The rows of each matrix lie in a flat space through zero, up to rounding. After each matrix: how many dimensions does the smallest such space have?

[[-34  -7  29  -3   3  -5  -5  -2  18  53 -40  -3  23  11  57  -7  36  21
  -10]
 [ -7 -33   7 -20   8 -14  44   4 -27   4  19  -8  18  -7  -2  19  17  17
    4]
 [ 29   7 -18   1  -5   5   6   3  -7 -24  16   3 -14   0 -29   4 -14  -7
    7]
 [ -3 -20   1 -11   5  -9  23   3 -20  -6  19  -3   7  -6 -12  12   1   4
    5]
 [  3   8  -5   5   1   4  -5  -3   5 -12   2  -1  -6  -7  -3  -2  -7  -6
   -5]
 [ -5 -14   5  -9   4  -6  21   1  -9   6   4  -5  10  -4   6   8  12  10
    0]
 [ -5  44   6  23  -5  21 -46 -12  53  21 -51   2  -9   4  49 -26  11  -2
  -23]
 [ -2   4   3   3  -3   1 -12   1   7  11 -11   3   0   9   7  -5   2   0
    2]
 [ 18 -27  -7 -20   5  -9  53   7 -30 -12  29  -7   8  -8 -20  23  11  16
    8]
 [ 53   4 -24  -6 -12   6  21  11 -12 -16  15   6 -15  13 -36  10  -4   5
   18]
 [-40  19  16  19   2   4 -51 -11  29  15 -28   2   1  -2  32 -22  -8 -15
  -16]
 [ -3  -8   3  -3  -1  -5   2   3  -7   6   2   2   3   6  -3   2   1   2
    6]
 [ 23  18 -14   7  -6  10  -9   0   8 -15   1   3 -15   1 -13  -4 -11  -7
    1]
 [ 11  -7   0  -6  -7  -4   4   9  -8  13  -2   6   1  17  -7   3   5   6
   14]
 [ 57  -2 -29 -12  -3   6  49   7 -20 -36  32  -3 -13  -7 -40  20  -1   9
   10]
 [ -7  19   4  12  -2   8 -26  -5  23  10 -22   2  -4   3  20 -13   1  -4
   -9]
 [ 36  17 -14   1  -7  12  11   2  11  -4  -8   1 -11   5  -1   1   9   9
    0]
 [ 21  17  -7   4  -6  10  -2   0  16   5 -15   2  -7   6   9  -4   9   6
   -2]
 [-10   4   7   5  -5   0 -23   2   8  18 -16   6   1  14  10  -9   0  -2
    3]]
 | 4

[[ -2   6 -17   1   4 -15 -11   4  17  -2  35   9  13  37  24  -6   2  -9
  -26]
 [  6  23  17  10  -2  -6  -3 -16  13  11  -2   7   2   5   2   6  16 -11
    3]
 [-17  17  23  15 -12 -21  -5 -39   0  21   9   9   8   5   5   1  21   2
    9]
 [  1  10  15  15  -8   2   8 -23 -13  13  -3   3  -3 -11  -2  18  12   5
    1]
 [  4  -2 -12  -8  28 -21   8  14 -17  14 -23 -16  30  27 -22   6  -3 -26
   -4]
 [-15  -6 -21   2 -21   7  -3  -4 -14  -7  11  -2 -22   1  29  13   9  22
  -29]
 [-11  -3  -5   8   8  -3   1  -5  -9   7  15   4   4  12   6  -1  -3   3
   -5]
 [  4 -16 -39 -23  14  -4  -5  51  19 -18  -4 -10   2  23  -6  -6 -27 -15
  -17]
 [ 17  13   0 -13 -17 -14  -9  19  51  -9  -1   4  -1   2 -13   4  -5 -18
   -4]
 [ -2  11  21  13  14  -7   7 -18  -9  22 -14   1  11   0 -18   5   6 -10
   19]
 [ 35  -2   9  -3 -23  11  15  -4  -1 -14   8  -2   8 -27  -5  19   6   5
  -13]
 [  9   7   9   3 -16  -2   4 -10   4   1  -2   0  -1 -12  -4  14   8   1
   -3]
 [ 13   2   8  -3  30 -22   4   2  -1  11   8  -1  47  26 -18 -14  -4 -27
   10]
 [ 37   5   5 -11  27   1  12  23   2   0 -27 -12  26   4 -28   2  -5 -32
    8]
 [ 24   2   5  -2 -22  29   6  -6 -13 -18  -5  -4 -18 -28  21  12  19  15
  -14]
 [ -6   6   1  18   6  13  -1  -6   4   5  19  14 -14   2  12   3  -4   6
   -2]
 [  2  16  21  12  -3   9  -3 -27  -5   6   6   8  -4  -5  19  -4  23   4
    6]
 [ -9 -11   2   5 -26  22   3 -15 -18 -10   5   1 -27 -32  15   6   4  34
   -2]
 [-26   3   9   1  -4 -29  -5 -17  -4  19 -13  -3  10   8 -14  -2   6  -2
   15]]
 | 8

[[-21   5  -6 -14 -15  15  -5 -13 -18 -24   7   4 -10  -7  -2  11   4  12
   -1]
 [  5 -33  12  -5  11 -20   0   1  -5  -3  -5  15  19 -18 -14  14  12  -3
   -3]
 [ -6  12   3  -6 -28  -7   9   7 -27  -6   1 -12  -6 -18   2  18   8  -4
  -19]
 [-14  -5  -6  -4   4  -8 -28  23  37   8  -4  11  -9  36  -8 -16   0 -18
    7]
 [-15  11 -28   4  17  13  -4  -3  28 -14   1 -18  -7  14 -18  -9  -4   1
   35]
 [ 15 -20  -7  -8  13 -39   8 -18 -21   3 -13  12   1 -20  -5  -5  -8  17
    3]
 [ -5   0   9 -28  -4   8 -11 -11 -18 -17   0  -5  -2   2 -23 -11  11   6
    4]
 [-13   1   7  23  -3 -18 -11  -3   6  -3 -12  -9   3  13  -2  -2 -10  -5
   13]
 [-18  -5 -27  37  28 -21 -18   6 -14   7 -25 -16   2  20   3 -10 -19  -1
   19]
 [-24  -3  -6   8 -14   3 -17  -3   7 -48  11  34  -5  12   4 -17   7   4
   31]
 [  7  -5   1  -4   1 -13   0 -12 -25  11 -40  -4  -1 -16   8   2  -7  12
    8]
 [  4  15 -12  11 -18  12  -5  -9 -16  34  -4 -29 -14   1  23   8  -7  -2
  -39]
 [-10  19  -6  -9  -7   1  -2   3   2  -5  -1 -14 -12  10  -9  -6  -5   0
    9]
 [ -7 -18 -18  36  14 -20   2  13  20  12 -16   1  10  -8  11  23  -5 -11
    8]
 [ -2 -14   2  -8 -18  -5 -23  -2   3   4   8  23  -9  11 -18 -19   3   4
    6]
 [ 11  14  18 -16  -9  -5 -11  -2 -10 -17   2   8  -6  23 -19 -54   0   7
   30]
 [  4  12   8   0  -4  -8  11 -10 -19   7  -7  -7  -5  -5   3   0 -18  13
    2]
 [ 12  -3  -4 -18   1  17   6  -5  -1   4  12  -2   0 -11   4   7  13   1
  -23]
 [ -1  -3 -19   7  35   3   4  13  19  31   8 -39   9   8   6  30   2 -23
  -47]]
 | 13

[[  4 -11  -5   4   8   4  -2 -19   5   3  12 -13   3 -13  -3   1   5 -10
    0]
 [-11 -45   2  10   1  44  13  18  52   4  39  14   7  27 -30   2  45   2
  -21]
 [ -5   2 -41  13   0 -16  -8  18  12  31  13  18 -13 -19 -10  10  14  14
    4]
 [  4  10  13 -25  -7   4  -1   0 -16 -20 -16 -10   7  11  16 -26 -21  -9
    5]
 [  8   1   0  -7   5   0  -2 -34  -6  -3   0 -22   4  -7  11  -7  -3 -22
    1]
 [  4  44 -16   4   0 -46  -7   1 -35   6 -17  18 -16 -22  17  17   2   8
   13]
 [ -2  13  -8  -1  -2  -7   6  13   0   4  11  27  -6  -1  -1   8  30   7
   -1]
 [-19  18  18   0 -34   1  13 -12   7  29 -16  18   0  38  11  10   5  13
   -9]
 [  5  52  12 -16  -6 -35   0   7 -46 -16 -46   9 -12   9  29   2 -27   2
    6]
 [  3   4  31 -20  -3   6   4  29 -16 -42   4  17  14   2   3 -20   6  12
   11]
 [ 12  39  13 -16   0 -17  11 -16 -46   4 -41  -5  -7 -17  16  13 -53  -1
    2]
 [-13  14  18 -10 -22  18  27  18   9  17  -5  37  -3  37  -3  12  15  16
  -18]
 [  3   7 -13   7   4 -16  -6   0 -12  14  -7  -3  -5 -28  -2   9 -22   9
    9]
 [-13  27 -19  11  -7 -22  -1  38   9   2 -17  37 -28  52   9  15  41   5
  -16]
 [ -3 -30 -10  16  11  17  -1  11  29   3  16  -3  -2   9 -20   6  15  -2
  -12]
 [  1   2  10 -26  -7  17   8  10   2 -20  13  12   9  15   6 -23  22  -7
    0]
 [  5  45  14 -21  -3   2  30   5 -27   6 -53  15 -22  41  15  22 -31 -10
  -28]
 [-10   2  14  -9 -22   8   7  13   2  12  -1  16   9   5  -2  -7 -10  22
    5]
 [  0 -21   4   5   1  13  -1  -9   6  11   2 -18   9 -16 -12   0 -28   5
    2]]
 | 8

[[  5  -4   9 -13  -1 -12   5   5   5  -5   7   6   9  -6  -5  -6  -3  -7
   -1]
 [ -4  27 -18   9   5 -19  -2  -1  24 -11   1   7  -2   9  13   3 -26   4
  -16]
 [  9 -18   8 -18   1   0  15   7  -2   9   6   1   8  -7  -6  -1   8  -8
    4]
 [-13   9 -18  29  11  11  -6 -11  -1  18 -12   2  -6   0   8   6 -13  14
   -9]
 [ -1   5   1  11  19 -11  -1  -5   1  16  -3  -4   0 -12  12   5  -7  -4
    0]
 [-12 -19   0  11 -11  31  -9  -4 -23   6 -10   5  -2  -2 -15  -7  15  11
    3]
 [  5  -2  15  -6  -1  -9  -1   0   0  -4   5   3   9  -6  -7  -7  -3  -2
    0]
 [  5  -1   7 -11  -5  -4   0   2  -1  -6   4  -5  -1  -1  -2   1   6  -4
    5]
 [  5  24  -2  -1   1 -23   0  -1  20 -13   6   1   3   7   6   1 -23   3
  -10]
 [ -5 -11   9  18  16   6  -4  -6 -13  19  -8   4   5 -11   1  -5   1  -2
    4]
 [  7   1   6 -12  -3 -10   5   4   6  -8   7   0   4   1  -1  -1  -2  -5
    0]
 [  6   7   1   2  -4   5   3  -5   1   4   0  -6   1   6  -3   4  -7  12
   -3]
 [  9  -2   8  -6   0  -2   9  -1   3   5   4   1   9   0  -6  -2  -8   5
   -3]
 [ -6   9  -7   0 -12  -2  -6  -1   7 -11   1   6   0   1  -7  -2 -11  11
  -13]
 [ -5  13  -6   8  12 -15  -7  -2   6   1  -1  -3  -6  -7  14   6  -7  -6
   -1]
 [ -6   3  -1   6   5  -7  -7   1   1  -5  -1   4  -2  -2   6  -3   0  -7
    1]
 [ -3 -26   8 -13  -7  15  -3   6 -23   1  -2  -7  -8 -11  -7   0  35 -13
   18]
 [ -7   4  -8  14  -4  11  -2  -4   3  -2  -5  12   5  11  -6  -7 -13  14
  -11]
 [ -1 -16   4  -9   0   3   0   5 -10   4   0  -3  -3 -13  -1   1  18 -11
    9]]
 | 7
